The rows of a group lie close to one hidden flat surface of 13 dimensions, which passes through zero. Surfaces can cross.
Known rows, each followed by its group:
   8    1  -21  -10  -94  -77  199  -42   88  -88   -9  155  -78  -53 -111   29  241 -222   37
Q704
 -12   27  -31  -82   36   25   44  144   44   27  139   84   -3 -169   56  -51  116 -183   16
Q680
  26 -253  222  -43   11   94  -47   94  114  -38   68 -118   60   44  240   47 -254   14  -31
Q63
  59  -67 -140  -43   87 -227 -145  171  -35  136   74  -28  -34  -12 -204  -45  -57  -60 -200
Q704
 -29   53 -330   79  -44   18  132  -83 -212    9   66  -88  242 -138  -89  122  -79   50  -10
Q63
 130   51  217  134   51   42  -24  194  136  -75  -60 -117    0  -95   92 -122  -81 -165 -118
Q680
 -66  141  141  137   55 -117 -106  207  -99  232 -163 -204 -100   83 -154 -202 -103  -12 -228
Q680
 -53 -146  331  -63    5  -86  180  105 -290  177   52   79   62  217  136   -8  -28 -137   94
Q680
-214 -119   53   23    4  191  154   25  -94   73   50 -183    1   90  129   62 -302   23 -166
Q957
 191  -24   60  118  160  -10  -42  -39  -97   27 -120 -240 -200  -99 -123  -20 -179  168  -31
Q41
 232   50  223   22  176 -103 -100   -1  200  -22 -182   35   74   54  130  110   10  -88  302
Q63
  84   45  -41  -64  259 -105  -20  100   -5  157   79  122 -115 -219  -45 -143   96  -79 -102
Q41
 -58  -99  180   17  -35   76  108   75  -12  -16   36  -80 -195  178  -99   59   -8  -12   35
Q957
 102   -3  257  193 -263   59  -21  146  -83  -18  -77 -258   11 -174 -173   82   19 -152   94
Q680
-114  111  -72 -129   71  288  -33   79   94 -163    4   12   77  138    2  -76   22 -153  -42
Q63
 -92 -139  386   54 -170   25   27 -152  126  132  -96    0   15   -1  -54   53  117  183   40
Q63
 187 -122   81  104  299 -162  278 -278  174   36  -86  187   24 -136  -87  116   51   33  -87
Q704
  88 -125 -148 -149 -121   -5  -29  -63 -101 -175   89   29 -163  -62 -191  -56  127   14   11
Q704
 -40   32  -43   62   22  -73    3  -23  212  166  -25  -25   40 -239   93  119  -28    4   39
Q704
 142   88   75   46   98  130 -168  149  194 -141 -100  -81  201   97  -68  144  -63 -258   72
Q680
  66   65  -54 -113  184   22 -163   74  -79  138 -139 -197  -88 -106  -88  -16 -114  -41  160
Q957
 -86  118 -178  -61  -77  -15 -216  173   79  -76   15  -86 -262   95  -47 -183   -5   68  -97
Q957
  31 -120  249  -35  -45  196   10   37 -179 -113   -1    5   56  278 -271   52   65 -155  -43
Q41
  99   85  287  121  -40   -2 -214   93 -241  118   -1   80  -68  119   29   60   35  -15   61
Q41
-107   24 -182 -114   97    2  149  -42 -139  -32   96  130 -181   80   40 -212   34   65 -170
Q63
 -82  -48  -61  -17 -107   35   83 -103   21 -184   20  116  -24   90  173 -129  -39   -8 -212
Q41
 -72  120  309  231 -343  149   -3   56  -72   67   16 -145  -18 -211   20   -4  192  192  204
Q680
 -67   33  -93  -17  156 -129  -91  -20   22  183  -37   28 -233  100 -135  -14  -40  111 -143
Q704
 190   71 -200  -75  117 -148    8   87 -194  -81  -33  -17 -140  -63  -77 -117    0 -170   44
Q63
-245   76 -132  115 -448   95   17   28  150 -295 -110 -153  185  257   93  -31 -124 -113 -179
Q957
  26 -354  122  -99 -392 -158   10 -295 -206 -102   87  252   73  281  148  258   37  100  209
Q41
  35  -55   48   35  220   18   51  -48   71   -5  -35  106  -30  220  -57  169  -95  -82 -120
Q41
  16  -14 -280 -118   43  -47  105 -143   -5   19  -23  -52   38 -416  160  -50 -111  -90  -10
Q957
  12  -55  -79 -113   -6  -32  221  -72   33  -95  -57   36    0 -107 -167  -75  139 -212  -42
Q63
 -76 -219  127 -262 -124  -52  -14   78  123  105   28 -107   -8 -118  104  -70   48    1  270
Q63
 -10  -85  -73 -216   21   54   92   49 -178  -14   92  -98  -24 -109   54 -194  -17   53  114
Q957
  24  127   96  258  -43  -38   12 -108  -19  -44  -95  126   46  206 -119   49   77   70 -219
Q680
 -34  -15  -88  -90   93   90   39   42   80 -133  123  132  -22   48  197 -103  -33  -74 -134
Q957
-149 -187 -177 -268 -158  -59 -431   53  132  131   12 -135  312  135 -154   83 -139   88  -30
Q704
 -48  -45 -122    3  -32 -150  101 -172   99  -17  -48  138   24   28  -98  -46   62   30 -214
Q680
 -58 -136  220  -25   15   24   98  316  127   78  203  -11  -66   20 -117  -39  106 -101  -73
Q704
 111  -50  163  -11   92  -37  -21   -9  250  -68 -100   71  -89  -27  -31  -16   48 -161  -61
Q63
 246  -59   87   41   74  -77   26   63 -115 -131   71    1   83    1  -32 -130   42  133   52
Q704
  70 -129  243  -98 -119  -99   36 -103 -161  -43   52  290   -2   45   67 -167  226   -8  -50
Q41
 -46  -35  108   28 -245  191   23 -107  -91 -106  120   73 -104  -78 -118   -1  239  143    5
Q704
-292  -68    5  -31 -262 -168  -72  283  137  253  118 -223  -40 -123  146 -208  -82  128  -92
Q704
 -95    3  -83    7  -19   72   40  -23   21   -1   85   94  186    7  -72   -1   51  -32 -189
Q680
 -72   94  -27 -114  -21  188   58   75   13 -207  171   64 -134   17  237 -299  144  226  113
Q41
-140  174 -137  -21  -42  -56   81  -21  -12  119   33   87  -90 -189  138 -130  141   68   57
Q63
 147   73  109  266   30   26   84 -160  -65  -63 -214 -105   36  -73 -148   62  -79  -12 -159
Q63
  18  -87   95  -27 -209   88 -122  172   14  -84  167  -39   97   31 -255  -16  206   48   37
Q704
 -28   31  189  187 -127 -124   63   -9  -52   57  -86  -18   25  138  196   49  -75   45   48
Q63
 163  -70   47 -159 -102 -254  -76   92   25  -28  -87  -25 -274  168 -174  182  195 -159  574
Q680
  86  -54   10  128  391 -172  381    5  -37  206   93  188   68   12 -138  250   38 -159  -19
Q957
 213 -135  146  101  109   70  134  -83  -98 -109  -50 -209  -78    5 -164   36  -97  251  113
Q63
 144  -76  185  -72   43 -112   55  -21 -337   56   81  197 -326  199 -110  103  217   -5  341
Q680
  42 -171   82  -76  -71   66   86   55  -79  -73   49 -115  -66  -12  -44   -5  -56  -61   44
Q41
-108 -160 -179 -226   25 -371   73   43  307  121  -46    2 -215  110  -30   52    8  -92  176
Q41
-154   38 -184   10  -11  -14    2 -161  216  -56 -147  -42   49  121 -104  -29  -77   87 -240
Q41
 -80 -233  140  -83   96  143 -171  133   92  214  134 -101   53   67  129  308 -280   20   55
Q41
 -60   78 -152   21 -138   22 -166   16 -131  -38  -56 -132 -229   71  -63  -38 -104   30  -89
Q957
-138   21  181  -99  105  259  -25  -57   18   43   69  107  -10  140   53  -57  121  241   64
Q680
  99   74 -120 -126  112  -31 -198  252   11  -31   43  -83 -120  -89   -1 -174  -29 -119   25
Q957
-134   85 -286  -53  -53  -81  103  194   93   41  167   57  -19  -33   40  182   80 -259  169
Q41
 -15  -29  163  -76   69  182   -5  -83  240  -37  -72  -63 -146  -63  -17   34   72  104  197
Q957
 193  106 -284   79  -32 -204 -178  -29  123 -151  -26   24   79  -91  -39  -27   40  101   18
Q680
  24  -59 -125    8 -167   22   13  -61 -199  -82  -28 -153 -132 -150   21  -27 -160  -72  -85
Q704
 -49 -142    2   35  -49   21  190  -27  280 -100 -161 -364  -36  -84   23  -30 -231   95   16
Q704
  88  339 -201  344    6  207  102 -158  -65 -158 -171 -102  239 -131  -55  255  -59 -102   35
Q957
   9  145 -142  -74  -74   12 -152  -82  105 -167 -127   39 -253  -22   29  -66   84  -65   57
Q957

New rows, each followed by its group:
 107  -95   29 -255  229 -116  -22   33    4   54   58  164  -64  -12  -39 -168  133  -16   72
Q680
   9  119 -251  -72  -65 -110 -268  -60 -118  -55  -46   98  -53  294  -70   56   49  103  131
Q41
-165   98  159  109   -1   24  208  -71  210  -16  -70  176   -9  175  -87  -54  211  -15 -162
Q41
   6 -114 -151  -76 -147  134  115  -42 -186 -214  187    1 -160  118  -41   86   39  100  135
Q41
  25  -70   57    8   29  101   48  -89  190   -2   20  -44  186 -224   67   31   -8  107   43
Q957
-285  131 -172 -342  -41  131  -54  147   30  -20  -47   22  -51   18  155 -327   53 -315  -55
Q63
-182 -106  -94 -164 -159   87 -130   14   98  158   40 -143  340 -234 -136  -19   12   19  -60
Q41
 14  44  59  96 140  69 -16  23  89 -21 156 137  -4 177 212 114  10 250 122
Q63
 139   -9  125  103   50  -79  112  -20   84 -162   43  249 -127   30   27  -69  163  -74 -135
Q680
  -3  -29 -295 -292   65  120 -226  233 -125 -192  153  -34 -135  137  218 -154 -229 -179  -73
Q41
 208 -163 -160   82   59 -266  228  -35  -23  -61   -4 -159   67    6  -29  181 -189   14  171
Q63
  42  -82 -277 -182  -25   17 -144  -71  -80  -91  146  -60   64   -9  192   -7  -89  393  288
Q680
  88   43 -151 -119   70 -105 -125  149   92  -43   12   11  -67   68  -91   46   59 -156  180
Q680
 -15   55 -119  -12  -26  134   28 -119   42 -134   -8   44   57  -47  -22    2   61    4  -25
Q704
  72 -135   60   47  163  -46  103  213   11   44  185    0  206  -70  -23 -111  -81  -63 -305
Q704
 -56  169   46  -34  159  135 -159  -97 -201  160  -80   60   -9  -10  210  -72  -73  128   39
Q957
  26   28   63  -32  176  176  -80  -29 -326   63  107   96 -293  -14  181  -37 -112   35  -80
Q957
 189  -23  113  -11    9  -41   70   29 -159  -46 -166 -248  -41 -161   -6  -96  -83  -70  225
Q63
  99   78 -291  -36   17  -16  -38  -92  -49 -265 -115   -8  153  182   87   71 -136 -122   57
Q41
  71 -212   22 -133   29   34  -73  142   -5 -127  107 -120  151  123 -176 -186  -73   78 -178
Q680
 -29   45  -78 -120 -106 -160   41   31  157  -14  -59   46 -145 -175  101 -158  150 -149  117
Q957
 -56  -16  -31   78   59  110   78  -49  -57   18   -3  -69 -215 -144 -103  -95  -87   13 -343
Q680
  15 -188  106   91   25    6  109  -14  100   36  -29 -233 -127   11   80  237 -271   68   94
Q41
-260  235 -136 -250  259  -50  -30  159  185  193 -124  -92  196  219    5 -318   95  172  216
Q957
 101 -273  -22 -223  104 -244 -116  -61 -173  175  161  262  122  -39   95  -13  -30   -9  -97
Q704
  -3 -160  198   97 -121    4   27   56  -92   81   95  -57  185  -56  -14  -15  -79   34 -188
Q704
 -17 -480  179 -237  251  124  151   54  353  144  176 -198 -121 -214  -94   46 -114  204   41
Q957
  -1 -104 -174 -221    0 -241  -58 -117  150   75  -95   36  159 -105 -176  -92  115   25   26
Q680
  73   10 -151   95 -307  -38  206  -69   -6 -336 -130 -170   10  -85 -202  -97   71 -134  -44
Q704
  85   58 -437 -139  210  -15  -78  -49   -3 -135   24  -24  -66   30  -44  -16  -90   95   54
Q41
 -17  106  244  181 -106  -76    7 -118  -11  189  -43  223  112 -224  220   38  143  -24  -33
Q63
-113  -34  150  -23 -133  191 -123  142  -81   38   76  -65   -6   95  -61    4    2  -18  -37
Q41
-155  -45 -189 -229   22  -81 -110  -49 -149  107  -68   28   44  147  -19 -104 -116  -68 -160
Q63
 180   69   62  258  234   19  124   46 -252  124  141  103 -106 -159  -14  213  -74 -122 -115
Q957
 181   43   83  135  115  308  -82   31  -31 -250  183  132  -98   14   87   88  -26  -24 -152
Q957
 -13  142 -381  -45  115 -141   29  -57 -107   34  -53   42  -29 -119   67  -43 -104 -165 -107
Q957
 183   19  -81   57  250  -74  -61   16   66 -109  -90  -17  -61    2   14 -103 -209  -80 -282
Q680
 206   -8  210 -129  154   58  189   93   11 -185 -106  -48  -53 -194  269 -227   -8 -319  175
Q63
-125   49  -84  135  -63   31  -49  -18  -25   -7  -43 -119  219  211  159   28 -255  182 -115
Q680
 -10 -190  156  -73  -20  170  -39 -165   67 -110   43   98 -361   87   36   91  -11   83  -56
Q957
-135   -5  -85   87   -8  105  180  -79  -36  -69   77  102   67  199  162  172 -145  -93 -162
Q680
 179 -104   23 -111  124 -165   -8 -253  -72  108 -124   91   57 -260  -41  -62   51   64   58
Q680
-254 -106  113  -71   80 -305   90  -97  231  236 -118  105   46  344   34 -160   13  274 -129
Q704
 186   64 -153   -5  -53  -86  -76 -134  -83 -101  -19   34  231 -226  238  -48   -1  111  205
Q704
  20 -192    1   26    0   98   25  -88  407 -182   39    0  329   37  -41  164  -70   34 -148
Q957
 148   76   55  228  -87   11   35   63 -153 -134  -32  -18  102  112 -117  190  -18 -254  -14
Q957
 -11  160   52  101  -20   88   -3  -21    2 -107   14   29 -252  155 -233 -156  262  359   20
Q704
 -10  110   -3  -78   57   42 -373  135   31   49 -229 -315  -31   91 -147 -206 -141   93  -41
Q41
 134 -100   60   57  267 -180   -2    6  120  106 -154 -121  -91  127 -251  142 -136    7  -25
Q704
 118  -66  167   13  119 -106   83 -164  197  -97 -109  198  142   50  219  -43   11  -20  -23
Q680
 -11   -3 -112 -182   16 -187  -86  118 -213  207   44  138  347  212 -229  181  130 -289  218
Q680
  39   -2   55   28  -26  162  -60   90  -55    1   82 -100  106 -261  224  -28 -129  -44  -14
Q63
 -18  213 -163  336 -149  -62  267 -219    7 -163 -179  -42  -81   73 -243  116  108   74  -20
Q41
-144  175   -2   57   33  -88   79   83  104  189  -13  101 -277  -74   65   55  112 -165   57
Q704
 -77    3 -202   -6 -185  -94 -155   34  114  -62  -23 -108  411  224   26   79  -86  155  131
Q680
 -14 -133  -96  -71  -22  -64   27  -31  270 -226  -69  -70 -112  229  -48  -27  -92   37  -78
Q680
  28   82  200  136   14  102   28  142 -268  -91   17   50  244  344  -49 -105    1  -71 -161
Q704
  79 -134  183   48 -194   -7  -23  225   82 -113   44 -140 -158   -7  -50   42  -19 -216  -15
Q957
 173  -17  -80   36  -18 -159 -216  318 -164    3  233    6 -213  -46 -116 -143    7  -17 -188
Q957
  52  178  143  146  100  321  -26  161 -125  -51   26 -209  178   78  -90   24  -25  131  144
Q957
  -3  184 -164   17  167 -182  -26   83  -34  109   89  221   28   -5  150 -136   56  -19 -131
Q680
  27  -52  -81  -39  -27 -165 -263 -251  -29   39 -190   30  -28  180 -162  -34  -56  237 -136
Q41
  41  -75 -108  -96  -42  -69 -261 -123   11  -64  -69   63   23  113   -5   22 -113  -16 -151
Q957
-128  114  -37   23  152  246   30  -25    4   37  139  159  228  -65  210  -30  -31   34 -203
Q680
   7  217   75  220 -102  -16  208  123  162 -130   39   82 -212 -101   79  -57  236 -116   47
Q63
  35 -166  108   60   -7 -191   24   -5   53  169   85  113 -239 -112  -13  108   -4  -36 -138
Q957
 225  -45   87   78  136   72  -74   54 -202   32  160  -25  -24 -328  433   -2 -241   75   25
Q41
 -80 -136  -12 -283   24 -189 -206  -74 -212  302  -34   49  -86 -139  113 -214  -72   50  -75
Q63
